There are 5 ways to turn a row about zero (a turn may also mirror it). The second row of each pair is the first, turned, with some noise. The first 25 pairs use one turn. New pairs use 2 turns, one after the other, and a turn may come again.
Some pairs, each with its turns in order after it:
[-0.40 -1.95 -0.26  0.55]
[1.50 0.03 0.10 1.31]
godig

[-0.56 -0.35  1.07  1.07]
[-0.73  0.74 -0.57 -1.03]
sok

[-2.39  1.56 -0.19  1.11]
[ 0.50 -1.38  2.04  1.49]
Zumur

[ 4.14  1.72  2.64 -0.18]
[ 2.27 -2.60  3.82  0.81]
gel

[-0.50 -0.80  0.71 -1.78]
[ 0.98 -1.08 -1.33 -0.75]
Zumur

[-0.61  4.14  0.50  0.44]
[ 0.62 -3.85 -1.21  0.16]
gel

[ 0.80  1.60  4.14 -0.15]
[ 0.29  1.16 -4.45 -0.05]
sok

[-0.49  2.48 -0.46 -0.63]
[ 1.14 -1.95 -1.60 -0.32]
gel

[-0.60 -0.28  1.31 -0.11]
[ 0.44  0.36 -0.86 -0.94]
sok

[ 0.65 -1.13  3.59 -0.17]
[ 0.75 -0.14 -3.67  0.59]
godig

[ 1.53 -0.40  2.15  0.95]
[-0.51 -0.71  2.84  0.30]
gel

[ 0.06 -0.22 -0.06  2.09]
[-0.65 -0.61  0.30  1.96]
godig

[0.48 0.07 0.41 0.89]
[-0.25  0.73  0.00  0.99]
Zumur

[0.00 0.51 0.50 2.10]
[-2.02  0.06 -0.65 -0.44]
sok

[ 2.10 -1.77 -0.29 -0.65]
[-1.88 -0.86 -1.07 -1.47]
zibo

[ 2.45  0.08  0.86 -0.15]
[-0.79  2.01 -1.36  0.24]
godig

[ 0.79  4.14 -0.80 -0.24]
[-3.50 -1.92  1.89  0.34]
Zumur

[ 0.37  0.85 -0.01 -0.99]
[ 1.23 -0.54 -0.20 -0.07]
gel

[ 0.23 -2.21 -0.34 -0.52]
[ 0.70  1.49  1.48 -0.30]
sok

[ 2.29 -1.84  1.27 -2.80]
[-3.45 -0.89 -2.52  0.23]
zibo

[-1.73 -0.43 -0.87  0.46]
[ 0.43 -0.79  1.96  0.30]
zibo

[-0.32  0.63 -0.77  4.12]
[ 3.82  0.03  0.76 -1.93]
zibo

[ 0.11 -2.64 -0.87  1.00]
[-0.24 -2.50  0.47 -1.49]
zibo

[-2.21 -1.05  1.37 -2.33]
[ 2.52 -1.41 -0.98 -1.89]
godig

[-0.09 -0.95  2.32 -0.41]
[ 0.95 -0.21 -2.17  1.22]
Zumur

New pairs. What belongs after each?
[-4.14 -0.12 -0.34 -1.26]
[ 1.26  2.87  2.89 -0.78]
godig gel

[-0.61 -0.68 -2.92 -0.98]
[ 1.58  0.23 -1.80 -2.04]
zibo sok

[ 0.53 -0.31  1.75  1.00]
[-1.90 -0.97  0.35  0.26]
Zumur sok

[-2.35 -2.60 -2.87  0.86]
[ 0.34 -0.59  2.42 -3.89]
sok gel

[-4.14  0.38 -1.86 -2.19]
[2.79 3.97 0.36 0.85]
sok sok

[-4.14  0.91  0.79  0.09]
[-1.93 -1.17  3.21  1.80]
zibo gel

[ 0.35 -0.51 -0.86 -3.42]
[ 1.96  2.80 -0.77 -1.15]
Zumur gel

[-0.67  3.21  1.31 -0.63]
[ 1.11  1.94  1.08 -2.57]
sok Zumur

[-4.14  0.37 -0.23 -0.22]
[ 3.16  1.88 -1.09 -1.74]
sok godig

[-0.21  2.30  0.22  0.89]
[-1.17  2.33  0.34  0.31]
gel gel

[ 0.64 -0.40 -0.56  3.57]
[ 0.33 -2.00 -0.53 -3.13]
sok sok

[-0.48 -1.31 -2.69 -1.14]
[-2.64  0.83 -1.44  1.29]
Zumur zibo

[ 1.48 -0.87 -1.05 -1.59]
[-2.52  0.14 -0.09  0.54]
gel Zumur

[ 0.66  2.76 -0.33  0.70]
[-1.19  0.03 -1.52 -2.34]
godig gel

[-0.86 -0.86  1.65  0.53]
[0.50 1.08 1.07 1.28]
godig godig

[0.75 0.13 1.81 0.86]
[-0.72  1.01  1.07 -1.35]
zibo Zumur

[-2.47  0.42 -0.25 -1.20]
[ 0.42  0.74 -0.14  2.74]
zibo Zumur

[-0.32  0.29  2.74  1.43]
[ 2.17 -1.51 -1.60 -0.47]
gel godig

[-0.69 -0.15 -1.96  0.36]
[-0.07  1.21 -1.55 -0.46]
godig sok

[-0.97  0.16 -0.79 -4.14]
[ 3.54  0.39 -1.00  2.35]
godig sok

[ 2.66 -0.71  0.59 -0.35]
[-2.58 -0.90  0.61  0.60]
sok godig

[ 0.55 -0.72 -0.43 -3.76]
[ 2.63 -1.49  2.04  1.38]
zibo Zumur

[-3.08 -0.37 -0.45  0.77]
[ 2.35  0.40 -1.14 -1.90]
sok godig

[-0.10  1.81 -0.63  0.23]
[ 0.83 -0.05 -0.32 -1.68]
godig sok

